There are 9 hidden switches. A switch that is on adds its own fixed numbers to the row, and there is some noise. The rows also spread widely along 12 directions, which tell nothing about the answers.
In the rows, 128 means zero.
Some rows, each with its switches (1 for on, 0 for off) after it:
[114 138 115 105 112  99 150 125 163 164 106 180 116 105 155 140 118 144
 140 117 174 100  96 188 163 141 113 160 106 158 112 130] -> 1 0 0 1 1 0 1 0 0
[137 113 140 131 122 142 116 152 118 190 110 117 143 139  72 117 191 140
 133 156 141 123 120 139 185 120 168 171 133  99 128 139] -> 1 0 0 0 0 1 1 0 1
[ 95 149 131  75 157 136 157 130 150 119 129 121 107  92 166 100 157 182
 115 148 152 142 137 164  81 105 207 149 133 148  97  85] -> 0 1 1 0 1 1 0 0 1
[111 111 138 119 125 120 148 148 155 116 117 180 102 121 106 116 147 162
 131 159 124 181 122 146 169 122 174 139 123  98 124 128] -> 0 0 1 0 1 1 1 0 0
[117 177 136 107  66 119 116 138 146  98 112 158 107 154 176 117  93 132
 171  97 112 123 113 127 154 147  97  90 105 141  76 147] -> 1 0 0 0 0 1 0 0 1
[162 114  94 174 140 107  88 128 111 139  68 144 148 143 121 104 171 130
 161  76 187  75  95 172 208 131 155 160 158 101 106 142] -> 0 0 1 0 1 0 0 0 0
[123 155 139 120 184 121 129  96 136 101 143 153 140  87 158 107  85 132
 132 126 135 113  64 119 110 116 133 123 136 129 139 128] -> 0 0 0 0 1 0 0 0 1
[117 142 105 122 201 151 107 110 111 126 129 150 145  47 104  82 129 121
  99  53 183  56  98 120 161 145 130 140 106 133  22 152] -> 0 0 1 1 1 1 1 1 1
[ 98 133 111  69 159 120 107 140 142 167 117 150 118 110 153 130 131 136
 134 119 120  84 145 167 105 124 175 133  95 117 118 127] -> 1 0 1 0 1 1 1 1 0
[108 141 170 121 175 167 101 140 145  96 184  94 115 128  96  52 159 138
  98 139 120 149 112  97 113 102 179 147 133 102 115 133] -> 0 0 1 0 1 0 1 0 0
[139  63 119 117 130 127 120 143 162 107  71 203  92 153  90 131 166 195
 160 136 142 137 131 177 158 121 169 148 104  93  66 152] -> 1 1 1 1 0 1 1 0 0
[ 92 180 171 115  88 116 139 160 195 142 157 158  92 137 162  96  99 125
 114 136 110 158 104 142 176 128 103 133 100 141 141 145] -> 0 0 0 1 0 1 1 0 1
[137  85 162 132 159 183 131 119 133  69 161 147 105 136  56  85 161 165
 125 130 162 158 111 125 126 125 127 163  95 139  52 153] -> 0 0 0 0 1 0 1 1 1
[116 186 170  89  96  99 133 131 151  97 144 180 116  97 141 124  63 146
 153 151  93 183  60 108 175 126 125  88 128 116  97 137] -> 0 0 1 1 1 1 0 1 0
[141  98 150 163 152 130 131 155 132 133 140 138 115 147  87 101 187 149
 110 156 136 189 128 160 182  99 198 165 137  84 157 118] -> 0 0 1 0 0 1 1 0 1
[122 129 102 139 184 147 118 115  83  90 134 156 135  99 127 116 141 125
 111  85 124 135 152 127 139 130 171  97 104  94  91 107] -> 0 1 1 1 0 1 1 0 1
[121 113 146 155 220 130  94 141 167 144 152 135 121 112 112  73 130 105
  74 123 107 111 109 123 133 101 163 145 127  73 183 159] -> 0 0 0 0 0 0 0 0 1
[118 125 164 144 120 132 119 133 146  80 169 185 106 179 136 124  87 125
 135 135  80 187 120 133 157 123  99 104  93 108 166 145] -> 0 1 0 0 0 0 1 1 0
[131 148 161 138 105 183 118 110 115  92 154 104 142 175 117  95 142 151
 156 120 164 116  87 108 139 131  80 156 122 181  72 136] -> 0 1 0 0 0 0 1 0 1
[130  81 114 139 170 117 144 127 118  92 101 195 113 109 106 129 159 163
 136 136 129 176 126 162 159 112 211 124 131  62 119 108] -> 1 0 1 0 1 0 1 1 1
[157 119 125 138 143 109 105 120 140  97 124 153 106 160 157 124 115 136
 149 103 139 121 119 172 113 122 130 130 108 133 130 138] -> 0 0 0 0 0 0 0 0 0
[157 147 141 130 104  78 103 166 154 151 109 157 104 141 134 117 127 130
 140 110 136 141 114 186 193 121 154 139 121 111 112 147] -> 0 0 1 0 0 1 0 1 1
[136 159 150 119  97 126 125 140 125 133 150 163 139 105  80 117 111 131
 129 125 150 146  83 118 210 144  96 139 111 143  71 153] -> 0 1 1 0 1 1 1 0 0
[ 87 157  86 117 124 118 146 141  87 148  87 144 138  76 156 133 151 112
 110  96 108 139 174 125 173 148 198  82 140  78 100  87] -> 1 0 1 0 0 1 0 1 1
[108 113 103 133 124 136 162 110  88 141  94 206 149  89 106 168 122 126
 138 119 124 140 125 122 203 159 117 101 104 104  98 124] -> 1 0 0 1 0 1 1 1 1

New rows. What belongs after each?
[151 117 162 101 142 131 113 108 136  96 130 170 123 136 100 133 104 165
 177 154 132 129  69 133 119 117 125 138 104 133  97 157] -> 0 0 0 0 1 0 1 1 1
[141  95 105 142 172 159 149 102  97  87 135 135 122 127 124 118 176 158
 125  96 190 129 142 170 105 122 158 158 111 155  73  94] -> 1 0 1 0 0 0 1 0 1
[146 140 108 122  90  71 160 136 124 144  96 229 128  96 128 184  87 135
 148 125 139 160 113 175 205 151 114 111  99 131 105 128] -> 0 1 1 0 0 1 1 0 1
[ 99 121 134  93 170 112 125 118 205 121 105 205 105 132 178 131  82 166
 153 144 111  87  89 167  97 105 131 133 100 127 150 150] -> 0 1 1 1 0 0 1 0 1
[ 84 137 153 174 163 146 123 108 145 102 144 154 151 133 154  69 117 126
 126 121 129 130  47 105 204 110 124 143 175  93 179 132] -> 1 0 0 0 1 0 1 1 0
[143 116 116 159 165 119 100 132 156  77 123 205 103 131 134  91 102 121
 135  62 146 107 102 162 178 135 106 121  89 113  95 174] -> 0 0 1 0 1 1 0 0 1
[148 145 150 160 118 106 122 135  97 107 128 140 142 119 102 108 143 141
 135 135 135 193  85 121 216 114 176 129 171  84 110 115] -> 0 0 1 0 0 1 1 1 0
[146 101 138 149 199 178 112  98 100  84 138 142 154 112  68  92 155 152
 130 123 151 124  78 104 152 115 147 143 133 106  82 137] -> 0 1 1 1 1 0 0 0 1
[123 103 184 108 141 175  91 158 187  75 161 153  84 184  84  68 140 159
 146 146  89 149 106 113 128 108 129 134  83 103  99 184] -> 1 0 1 0 1 1 0 0 1
[111 111 149 154 123 130 145 151 185 131 130 187 103 135 121  82 140 149
 108 114 167 148  94 182 228 125 109 174 120 130 119 153] -> 1 1 0 0 1 1 0 1 1
[ 76 158 102 164 147 141 170  89  93  44 134 167 136 103 211  95 115 135
 127  93 139 174 114 113 162 134 151  93 159 116 142  71] -> 0 0 0 0 1 1 1 0 0
[118  75 149 147 168 178 136 127 123 109 165 167 129 147  70 112 155 147
 107 143 130 167 122 130 171 116 123 156 104 115 122 136] -> 1 1 1 0 0 1 1 1 0
[ 87 117 119  99 109 113 147 124 166  99  56 228 112 129 164 151 103 176
 187 155  88 141 106 146 164 131 155  88 125  87 121 130] -> 0 1 1 1 1 0 0 1 1
[114 129 164  82 146 160  91 118 145  78 134 141 119 188 140 119 115 161
 199 171  69 116  99 105  65 103 151 109 102 108 147 146] -> 0 0 1 0 1 0 1 0 1
[159 123 114 150 123 110 121 125 117 144  85 162 147 121 114 128 142 141
 157 106 171 106  80 156 203 130 131 150 143 123  89 142] -> 1 0 1 0 0 1 0 0 1
[129  99  86  85 162 150 109 104  81  98  94 198 137 121 126 169 115 139
 176  98 105  91 153 141 108 148 137  80  69 111  70 135] -> 1 1 1 0 1 1 0 1 1
[ 82 122 120 101 180 167 156  97 106  58 146 173 123  78 134 122 102 141
 105 124  96 163 146  87  90 141 148  76 109 110  94 109] -> 0 1 0 0 1 0 0 1 0
[169 179 186 116 106 107 118 126 118 114 201 142 135 130 105 133  72 125
 142 150 127 181  56 119 161 118  90 132 108 161 119 139] -> 0 0 1 0 0 1 1 0 0
[148 149 148 113 145 127  91 135 139 144 132 129 140  89  66 103 110 121
 116 118 129  96  81  85 150 134 117 132 127 117  59 180] -> 0 0 1 0 0 0 0 0 0
[147 194 159  83  98  88 128 121 105 101 137 152 135  75 134 149  62 133
 149 141  94 174  79  96 130 129 145  69 133 109  75 120] -> 1 0 0 0 0 0 0 1 1
[131 156 141 130 174 133 124  87 115 127 147 125 163 127 173 117 119 151
 147 128 168  96  51 156 127  93 139 162 150 156 145  93] -> 1 1 1 1 0 0 1 0 1
[126 151 150 111 182 158  78 124 112 156 155  93 151 113 106 100 127  97
 111 114 101  82 115  97 115 123 140 121 111 105 120 151] -> 0 0 0 1 0 0 0 1 1
[187  84 138 151 134 113  99 123 119  93  92 187 119 185 105 142 146 172
 191 139 139 153  98 184 171 108 159 142 112  94 123 142] -> 0 1 0 1 0 1 1 0 1
[128  69 135 181 167 189 130 107 106 109 144 179 151 185  91 122 161 140
 145 128 135 140 102 140 202 117  97 155 102 116 159 135] -> 1 1 1 1 0 1 1 0 1
[120 131 166 113 167 153 127 133 150 154 147  98 122 116 113  83 164 155
 104 149 148 127 100 141 132 100 167 176 138 135 113 127] -> 0 0 0 1 0 1 0 1 1
[ 81 110 117 109 158 170 172 118 136 133 124 178 137  63  81 120 130 140
 100 142 134 127 113  87 156 152 111 131 114 133  85 145] -> 0 0 1 0 1 1 0 0 0
[103 197 137 115 132 129 116 131 105 105 189 133 127 132 187 112  96  94
 127  98 100 149 135 130 131 131 130  92  91 136 157  98] -> 0 0 1 0 1 1 1 0 1
[150  77 118  79 151 140 133 117 115 163  82 191 142 123  76 182 153 176
 178 175 129 111 111 164 138 123 157 144  91 115 108 137] -> 1 1 1 1 1 1 0 0 1
[ 90 160 143 130 138 155 162  95 114 105 164 143 148 148 202 131  96 126
 145 147 103 154  93 119 126 115 105 112 130 151 198  90] -> 1 0 0 0 0 1 0 0 1
[137 185 132  84 155 130  97  92  74 115 119 115 172  97 153 129 107 148
 176 132 130  91  73 100 101 117 171 110 146 126  99 108] -> 0 1 0 0 1 1 1 0 1
